There are 3 ways to turn a row about zero (a turn may also mirror it). The second row of each pair is the first, turned, with some noise. The first 27 pairs use one turn. New pairs use 2 turns, one after the other, and a turn may come again.
Known pairs, each followed by its turns in order:
[0.59, 1.02, 0.15, 1.51, 1.28, -2.76, -1.13, -0.07]
[0.23, 0.00, 1.32, 0.41, -0.68, 3.07, 0.57, -0.49]
(0)

[2.64, 1.29, -0.57, 1.35, -0.46, -2.76, 0.10, 0.49]
[-1.97, 0.54, 1.90, -1.07, 3.33, -0.52, -0.41, 0.32]
(1)

[-0.82, 3.41, -4.50, -1.93, -3.77, -0.99, 0.50, -0.98]
[1.54, 6.80, -1.97, 0.07, 0.03, -1.93, 0.57, 0.51]
(2)

[0.92, 2.04, -0.04, -1.21, 1.53, -0.06, 1.99, -0.11]
[0.32, 1.80, -0.53, 1.36, -1.01, -1.22, 1.31, -2.57]
(0)

[2.62, 2.55, 5.75, 0.12, -0.81, -0.57, 2.27, -0.15]
[-0.04, 0.66, 1.86, -4.65, 0.51, 5.19, 0.45, 1.31]
(1)

[3.76, -0.99, 0.01, 0.90, -1.02, 1.78, -1.22, -2.52]
[0.80, 4.10, 0.79, -1.66, -0.29, -2.06, 0.65, 1.42]
(1)

[4.35, 0.74, 1.27, 0.15, 0.65, 0.38, -4.34, 1.08]
[-0.79, -0.48, 4.83, -2.47, 3.67, -0.08, -0.54, -0.81]
(2)

[-3.68, -0.62, 2.40, -1.00, 5.75, -1.30, 1.57, 0.23]
[6.43, -1.55, 1.71, 0.14, -0.83, -0.91, -0.57, -3.15]
(0)

[-0.23, -3.91, 0.82, 0.81, 2.00, 1.23, 2.86, -2.10]
[-0.17, -0.69, -3.69, -1.68, -2.31, -1.09, 1.28, 3.06]
(1)

[0.77, 1.72, 2.61, 1.20, -0.39, -0.09, 0.12, -0.40]
[-1.20, -0.05, 2.40, -0.04, 1.21, 0.29, 1.41, -1.37]
(0)

[-1.46, 0.40, -1.10, -1.76, 0.98, -0.95, 2.61, 1.48]
[-2.38, -2.30, -1.75, 0.52, -0.26, 0.31, -1.16, -1.70]
(1)

[0.84, 0.07, -0.38, -0.05, 0.85, -1.20, 0.14, 0.46]
[0.39, 0.05, 0.11, 0.34, -0.97, 1.33, -0.18, -0.81]
(0)

[-1.03, 0.11, 2.77, 0.74, 2.66, 1.34, 0.04, -3.00]
[-2.03, -2.42, 1.67, 2.60, -1.94, 0.43, -2.21, -1.62]
(2)

[-0.72, 0.03, -0.76, -0.44, -0.65, -0.25, -0.39, 1.97]
[-0.09, 0.62, -1.37, -1.43, -0.29, 0.91, -0.17, -0.06]
(0)

[-1.50, 0.03, -1.14, -0.56, 0.32, 2.12, -1.59, -0.09]
[1.21, 0.69, -1.04, 2.07, -1.30, -0.32, 0.63, -1.43]
(1)

[2.11, -1.90, -2.04, -3.10, -1.87, 1.89, -0.91, -2.61]
[-4.72, 3.15, -0.72, -0.16, 1.62, -0.78, 0.83, 0.02]
(2)

[1.62, 0.92, -1.60, 0.55, -0.28, -3.34, -1.55, 2.23]
[-2.61, -0.32, 2.75, 1.05, 2.64, -1.29, -0.32, -0.24]
(1)

[-1.35, 0.43, 0.99, 0.35, -1.97, 0.87, -1.34, -0.77]
[0.24, 1.58, 0.93, 1.30, 0.28, 2.51, 0.10, -0.22]
(2)

[-1.84, 2.66, -2.37, -3.75, -2.72, -1.96, -2.23, 0.06]
[0.74, 5.70, 0.76, -0.37, -0.69, -0.57, -0.10, 2.78]
(2)

[1.67, -0.02, 0.95, 0.28, -1.33, 0.58, -0.64, 0.53]
[-2.01, 0.14, 0.43, -0.44, 1.03, 0.74, -0.66, -0.45]
(0)

[2.81, 1.04, 4.43, 0.96, 0.96, 3.05, -1.90, -2.05]
[-2.02, -3.83, 1.61, 2.17, 3.73, -0.76, 0.56, -2.38]
(0)

[-0.62, -0.86, 5.41, -1.72, 1.79, 1.16, 0.60, -0.64]
[-1.86, -3.57, 2.55, 2.75, -1.20, 0.92, 1.54, 1.07]
(2)

[2.78, 0.13, -0.15, 0.40, -0.53, 0.58, 1.81, -3.02]
[-2.26, -0.40, -1.35, 1.86, 2.37, -1.67, 0.07, -1.17]
(2)

[2.81, 3.04, -1.10, -2.12, -0.52, -1.49, 0.20, -1.41]
[-0.77, 1.18, 1.74, -3.59, 1.46, -0.56, -1.04, -3.04]
(1)

[1.73, -3.35, -0.13, -1.20, 1.06, -0.98, -0.61, -4.71]
[0.95, 0.46, -1.14, -3.91, -0.81, -4.44, 1.43, 0.99]
(1)

[-1.12, 0.01, -0.79, -1.65, -1.63, 0.38, -2.09, -0.39]
[0.47, 0.77, -1.66, -0.96, 2.31, 0.23, 0.25, 2.64]
(0)

[-0.08, 0.28, 2.56, 2.56, -0.44, -1.92, 0.40, -0.89]
[1.58, -1.14, 0.44, 2.75, 1.14, 1.78, -1.17, -0.56]
(2)

New pairs, each followed by its turns in order:
[0.01, -1.60, -2.18, -1.99, -3.45, 0.54, 2.79, 0.57]
[2.65, 1.28, -3.33, -1.60, -2.01, -2.75, 0.27, -0.87]
(2) (2)

[-3.47, -0.17, -3.04, 2.70, 0.10, 1.14, 1.76, -1.91]
[-0.23, -1.20, -2.52, 1.83, -2.74, 3.62, -0.01, 1.57]
(1) (0)

[-0.38, 0.31, 2.00, 4.79, -0.50, 5.75, 0.59, -0.73]
[-3.33, 4.95, -0.59, 2.85, 3.13, 2.35, -0.90, -2.03]
(1) (1)

[-0.06, 2.95, -1.17, -1.89, -0.20, -0.88, -4.42, -0.21]
[-0.09, 1.54, 0.77, -0.67, 3.70, 0.66, 2.42, -2.85]
(2) (0)

[-1.86, -0.55, 0.14, -1.14, -0.79, -0.27, -4.69, -0.10]
[0.96, -1.73, -2.79, 1.50, -1.30, -0.01, -1.71, -2.62]
(0) (0)

[-2.66, 5.75, -4.78, -2.20, 2.19, -4.86, -1.84, 0.83]
[-2.40, 1.26, 8.50, -1.96, 3.48, 1.27, -0.62, -2.24]
(2) (1)

[-0.23, 0.41, 0.39, -0.30, -0.15, 2.62, -0.35, -0.87]
[0.47, 0.14, 0.98, -0.60, 0.59, -1.48, 1.13, 1.63]
(2) (0)

[-0.62, -2.68, 2.68, -0.23, -0.66, 0.72, 0.59, 2.37]
[2.06, -0.12, -0.63, 1.22, 3.60, 1.85, -0.94, -0.31]
(0) (0)

[-0.11, -0.37, 2.68, -3.24, -0.62, -0.01, -0.07, -2.11]
[-0.12, -0.91, -0.10, -0.63, 3.28, 0.13, 3.40, -0.51]
(0) (1)

[-0.23, 1.86, 1.40, -0.63, -0.18, 3.67, -0.05, 1.26]
[-2.46, -0.43, -0.87, 0.20, -0.03, -2.10, 2.85, 0.23]
(1) (0)

[2.84, -4.18, -0.43, -3.33, 2.40, 2.36, 3.12, 0.78]
[0.02, -1.16, 0.48, 0.57, 1.45, 5.18, 2.07, 4.59]
(0) (0)

[-1.99, 5.75, 0.44, 0.52, -0.98, -1.00, 5.75, -0.69]
[-0.29, -1.72, 0.89, -5.62, 1.80, 3.92, -5.29, -0.63]
(0) (1)

[-0.67, -0.06, 5.75, -3.12, 2.37, 0.82, 1.72, -0.26]
[-0.52, -1.27, 0.09, 1.18, -1.93, 2.47, -1.63, 6.00]
(2) (1)

[-1.21, -0.26, -0.26, 0.24, 0.97, -1.93, -0.04, -1.40]
[-0.93, 1.86, 1.01, -0.90, 0.30, 1.40, 0.06, 0.57]
(0) (1)

[2.86, 3.36, -4.81, 2.49, 0.22, -0.31, 2.96, -2.52]
[4.55, -0.09, -3.42, 2.48, -1.21, 2.34, 3.85, -0.84]
(1) (0)

[-0.07, -5.75, 0.32, 1.86, 0.08, -0.55, -0.30, -0.46]
[0.19, 0.32, 3.39, 2.94, -2.34, -0.05, 2.52, 2.39]
(0) (1)

[-0.45, -0.30, -1.37, 1.67, -2.27, 3.59, -0.25, -0.77]
[-2.24, 0.03, -0.77, -0.69, -0.39, 2.90, 2.91, -0.25]
(1) (0)

[1.07, -0.86, 3.23, -0.26, -1.59, -0.66, -0.32, 0.47]
[-0.92, 0.30, -0.12, -1.96, 1.97, -1.36, -1.64, -1.82]
(1) (0)

[-1.77, 3.09, 0.03, -3.91, -1.63, -0.88, 0.11, -0.76]
[0.26, 1.70, -0.44, 1.87, -1.97, 0.22, 2.79, -3.36]
(0) (0)

[0.28, 2.43, -3.87, 0.51, 2.29, -1.05, 0.72, -1.75]
[1.74, -0.59, 3.31, -0.89, 2.91, -2.44, -0.31, -1.22]
(2) (1)

[1.07, -2.69, -0.09, 3.85, -2.27, -1.42, -2.91, 1.04]
[0.94, -3.31, -3.96, 2.67, 1.48, -1.33, -0.66, -2.17]
(2) (0)

[-3.01, -1.46, 0.63, -1.46, -2.62, 0.40, -0.49, 0.04]
[1.38, 1.06, -1.76, 0.27, 0.54, 2.19, -0.31, -3.03]
(0) (0)

[3.18, -0.21, 0.29, 2.98, -2.70, 0.84, -0.96, -1.95]
[2.01, -0.48, -3.48, -1.26, 1.25, -0.91, 3.02, -1.25]
(2) (1)

[2.31, -0.12, -3.23, -0.31, -3.32, 0.15, -0.14, -0.63]
[2.74, 1.13, -1.38, 1.03, -1.93, -0.25, 3.23, -1.39]
(2) (0)

[2.29, -0.25, -1.87, 0.80, 3.13, 1.97, 0.38, -2.39]
[3.42, 0.35, 0.59, 0.72, 1.59, 1.35, 0.34, 3.47]
(2) (0)

[-1.39, 1.26, 0.66, -3.16, -3.38, -0.41, -1.23, -0.15]
[1.47, -0.17, 1.83, -0.72, -2.60, -3.83, -0.65, 0.51]
(0) (2)

